The rows come from 6 hidden closed curves, with some noise, and rows from the same curve form a group. Each curve winds through 6 dimensions. The rows are also pushed far along 3 directions, which tell nothing about the answers.
In the rows, zero is written as 100.
Known rows, each followed by its group:
[128,91,126,117,72,101,96,76,125,69,60,105,76]
(4)
[70,137,72,87,101,85,83,105,71,132,102,95,150]
(0)
[89,100,101,120,81,118,94,99,92,95,65,126,121]
(5)
[141,87,110,91,117,104,145,99,124,71,100,91,45]
(3)
[108,52,107,146,80,124,69,66,115,56,55,122,102]
(0)
[102,95,115,88,109,110,120,98,98,96,104,98,56]
(2)
[102,124,108,59,110,96,119,123,112,154,144,84,109]
(0)
[107,132,81,125,65,124,63,121,105,94,107,111,129]
(5)
[99,72,122,84,111,100,113,79,82,96,80,98,59]
(0)
[87,137,79,96,91,97,93,108,90,113,94,104,114]
(0)
[112,82,87,117,111,95,96,96,108,62,118,95,72]
(5)
[110,52,105,62,156,77,142,93,108,107,116,77,45]
(2)
[98,79,103,125,89,115,83,48,111,53,58,108,101]
(1)
[86,116,80,70,94,114,74,124,69,156,100,101,128]
(2)
[70,107,84,51,121,85,91,94,96,148,116,82,115]
(2)
[100,66,135,103,95,80,97,42,93,97,51,99,90]
(5)
[108,50,134,75,120,77,125,77,124,113,75,92,69]
(5)
[113,104,120,108,68,89,76,78,102,108,68,101,114]
(4)
[83,95,107,118,64,107,41,83,74,116,73,115,126]
(4)
[100,139,67,131,108,112,118,119,107,69,138,102,138]
(0)
[108,104,118,149,61,115,76,55,89,55,67,118,114]
(5)
[98,54,106,116,86,111,65,68,99,88,49,116,94]
(0)
[145,98,95,128,114,113,148,104,128,42,105,98,76]
(3)
[98,74,102,117,108,98,109,88,81,80,74,111,76]
(1)
[108,72,111,79,107,75,94,81,106,111,96,90,77]
(2)
[88,97,93,112,106,98,107,94,92,95,74,107,112]
(3)
[126,145,82,127,65,130,88,124,113,68,130,112,108]
(4)
[124,88,94,104,124,107,135,109,157,59,138,90,64]
(3)
[101,107,71,113,95,106,81,108,98,103,126,107,129]
(4)
[95,74,109,63,153,55,147,100,114,121,123,74,69]
(1)
[104,138,56,93,117,133,129,148,123,86,164,104,101]
(3)
[68,153,70,91,97,121,100,120,85,118,122,109,132]
(2)
[105,76,110,97,145,84,154,91,116,80,105,85,72]
(1)
[118,105,84,94,108,106,107,119,110,99,144,97,74]
(3)
[99,85,102,113,128,91,136,90,108,76,94,96,93]
(1)
[87,78,117,68,134,88,131,113,107,115,98,85,65]
(5)
[117,82,96,118,81,100,66,92,115,80,84,105,84]
(5)
[101,67,123,111,113,90,118,87,89,81,70,103,58]
(1)
[95,129,69,116,84,111,90,110,75,103,90,121,129]
(4)
[92,140,85,127,65,140,73,117,78,93,109,123,123]
(2)
[78,122,70,135,81,110,68,104,93,77,85,115,155]
(4)
[130,78,121,143,62,98,72,71,100,71,59,114,103]
(1)
[112,81,91,153,82,129,86,88,94,46,64,125,97]
(2)
[102,109,86,123,71,98,66,88,70,94,86,118,115]
(4)
[67,96,99,99,86,102,73,98,69,124,47,117,117]
(5)
[88,111,101,95,88,112,80,103,97,125,94,99,140]
(0)
[135,59,121,86,131,96,150,105,153,77,128,88,43]
(5)
[102,85,105,124,98,100,87,102,104,75,112,100,88]
(1)
[76,129,84,78,113,97,111,123,73,132,109,97,114]
(4)
[66,140,92,66,87,80,78,107,70,173,86,99,145]
(0)
[121,89,127,69,105,80,118,94,106,130,97,85,72]
(1)
[92,114,95,74,118,111,110,128,98,125,143,88,88]
(4)
[114,82,109,112,90,101,88,67,135,66,81,96,91]
(2)
[91,82,118,115,97,91,88,82,72,100,94,103,89]
(3)
[90,77,140,61,116,93,125,95,101,122,88,91,62]
(5)
[108,96,121,63,107,92,106,105,95,133,122,86,62]
(3)
[101,148,78,86,105,107,125,130,125,109,134,94,126]
(2)
[98,104,86,61,119,90,97,133,72,157,146,87,100]
(1)
[105,67,115,80,131,101,133,98,104,112,124,95,79]
(0)
[73,119,74,65,128,99,106,110,95,132,140,85,117]
(2)
[102,145,58,104,115,131,130,147,125,89,145,104,124]
(3)
[132,152,70,118,87,144,115,151,116,77,168,108,99]
(3)
[87,111,82,120,95,93,76,112,97,101,124,101,142]
(1)
[108,108,100,132,60,125,59,94,113,90,91,116,140]
(0)
[94,98,96,107,82,86,73,80,66,120,45,107,141]
(3)
[102,118,85,74,126,86,136,117,82,117,125,92,85]
(4)

New rows. What belongs after each?
[111,86,93,80,111,105,105,90,80,115,98,97,90]
(1)
[101,65,116,147,81,119,86,70,96,65,70,125,115]
(0)
[94,125,95,54,92,90,76,122,83,168,134,91,114]
(2)
[112,101,115,62,118,75,114,103,109,144,131,74,94]
(4)
[129,111,76,97,115,118,122,141,135,81,173,95,80]
(5)
[94,130,88,43,119,95,127,130,93,167,114,90,101]
(4)
[93,84,106,148,68,107,53,88,77,72,68,120,109]
(1)
[91,88,88,53,124,77,110,100,87,150,98,93,88]
(4)
[124,71,124,136,81,104,89,73,123,59,56,105,94]
(2)
[119,71,110,59,123,85,109,92,127,117,121,76,56]
(0)
[102,88,105,47,126,81,111,90,128,128,116,72,79]
(2)
[85,86,118,123,83,74,80,57,91,91,38,107,114]
(0)
[94,114,87,48,112,80,90,108,87,145,129,79,94]
(0)
[119,64,105,87,136,102,139,100,109,84,104,91,44]
(2)
[88,111,87,94,99,105,99,105,113,109,82,104,117]
(3)
[100,136,76,96,112,111,131,130,88,106,123,104,106]
(4)
[133,105,97,137,77,133,92,103,133,51,104,107,100]
(2)
[95,98,104,100,102,97,103,72,128,79,82,96,97]
(2)
[80,100,82,115,90,91,59,92,81,99,94,102,133]
(5)
[119,88,106,103,95,115,97,100,111,91,92,99,86]
(2)
[117,74,117,47,139,61,143,104,114,130,127,75,47]
(2)
[88,96,122,105,78,101,82,72,81,99,39,108,95]
(0)
[126,99,74,116,126,118,144,125,120,56,141,104,71]
(2)
[111,116,57,137,107,136,109,131,100,63,139,114,120]
(2)
[98,122,85,107,85,89,87,98,67,103,95,107,116]
(4)
[106,69,124,70,128,78,133,81,114,121,96,87,81]
(5)
[110,84,90,112,105,111,104,95,81,83,95,109,85]
(1)
[121,89,113,106,77,93,79,85,88,112,76,105,108]
(1)
[84,129,97,68,102,101,102,131,81,150,118,96,106]
(1)
[102,134,96,131,53,110,63,113,84,103,109,120,141]
(2)
[125,88,95,151,107,101,120,90,106,45,100,105,101]
(3)
[75,113,91,63,83,101,69,105,90,150,60,106,120]
(4)
[112,46,147,58,140,73,147,77,113,123,113,79,48]
(0)
[83,87,89,134,90,108,68,82,77,85,77,115,132]
(2)
[111,111,111,99,98,91,117,101,127,97,95,92,108]
(2)
[113,65,122,149,79,124,92,63,93,34,58,123,73]
(0)
[118,91,116,66,104,93,111,98,103,122,89,90,58]
(3)
[122,51,111,97,143,95,141,92,115,74,105,87,47]
(2)
[113,150,69,129,73,133,88,128,126,80,126,110,153]
(2)
[129,84,127,132,82,92,105,87,117,61,98,105,75]
(2)
[82,95,124,77,76,94,61,85,65,147,69,103,97]
(2)
[95,146,70,93,99,117,104,119,124,101,132,97,134]
(2)
[89,100,71,74,129,101,108,122,80,132,129,94,108]
(2)
[98,110,73,146,65,116,48,94,88,86,102,123,150]
(4)
[114,72,96,89,144,85,141,99,139,74,124,81,67]
(4)
[90,91,112,90,98,83,89,70,86,123,84,96,122]
(5)
[108,106,75,109,106,127,107,123,92,91,114,110,100]
(2)
[97,115,87,67,89,105,82,111,77,141,92,103,99]
(3)
[116,84,137,62,128,57,149,99,124,127,105,74,65]
(2)
[84,125,95,89,70,85,48,98,73,159,93,98,164]
(4)
[97,110,90,98,110,102,102,130,119,104,128,90,119]
(5)
[70,119,81,105,76,98,47,116,87,135,88,105,171]
(5)
[127,66,127,62,125,90,125,92,130,110,104,73,46]
(2)
[86,120,93,127,79,111,91,81,110,70,67,117,121]
(2)
[117,49,108,78,133,100,124,88,124,92,102,90,40]
(0)
[102,87,117,115,125,111,142,98,102,58,127,97,67]
(3)
[140,98,120,108,98,84,122,88,122,64,113,86,63]
(4)
[108,107,85,99,86,105,74,121,116,112,115,100,116]
(5)
[94,110,68,68,135,108,119,137,83,137,148,90,109]
(2)
[105,116,87,119,78,128,87,120,107,83,124,117,118]
(5)
[109,108,110,128,62,96,70,94,92,93,90,115,119]
(2)
[118,93,97,93,99,97,91,114,128,104,115,91,87]
(5)
[104,65,104,124,90,94,74,57,113,62,67,105,94]
(2)
[80,135,70,68,111,81,92,111,77,133,120,84,121]
(0)
[103,116,95,126,83,129,89,107,111,85,105,106,137]
(0)
[91,80,110,138,75,99,54,84,88,77,75,111,107]
(1)
[90,110,82,102,127,110,121,107,106,85,145,93,103]
(2)
[97,107,94,86,131,103,139,95,131,79,130,86,77]
(2)
[66,130,80,61,115,97,101,104,96,140,118,90,123]
(2)
[92,127,76,131,72,127,75,107,117,81,82,119,143]
(3)
[107,77,97,69,134,84,118,89,121,103,127,79,70]
(2)
[82,116,85,135,85,105,82,92,88,90,87,114,158]
(0)
[98,78,97,164,81,112,76,82,100,33,51,122,97]
(5)
[103,134,73,124,61,139,57,122,91,102,100,119,150]
(2)
[77,109,87,93,111,91,98,107,67,131,97,102,127]
(3)
[92,129,82,98,82,113,83,104,74,122,93,110,118]
(5)
[116,95,98,132,129,111,150,108,130,24,122,94,61]
(4)
[90,66,118,92,90,68,60,61,88,131,68,93,116]
(4)
[116,106,79,123,101,102,95,113,105,84,145,99,111]
(3)
[116,80,123,114,122,89,145,86,128,73,112,93,79]
(0)
[95,87,96,64,118,102,105,73,94,119,88,87,98]
(1)
[126,81,115,121,84,108,89,74,140,58,81,98,84]
(2)
[122,85,125,127,119,97,141,101,120,62,128,91,75]
(2)
[101,114,103,81,98,78,110,113,97,131,105,98,108]
(2)
[115,90,94,109,134,88,151,102,128,62,129,94,65]
(1)
[95,136,57,149,89,130,84,140,109,62,138,113,154]
(5)
[83,120,114,114,58,103,55,97,65,123,85,115,130]
(2)
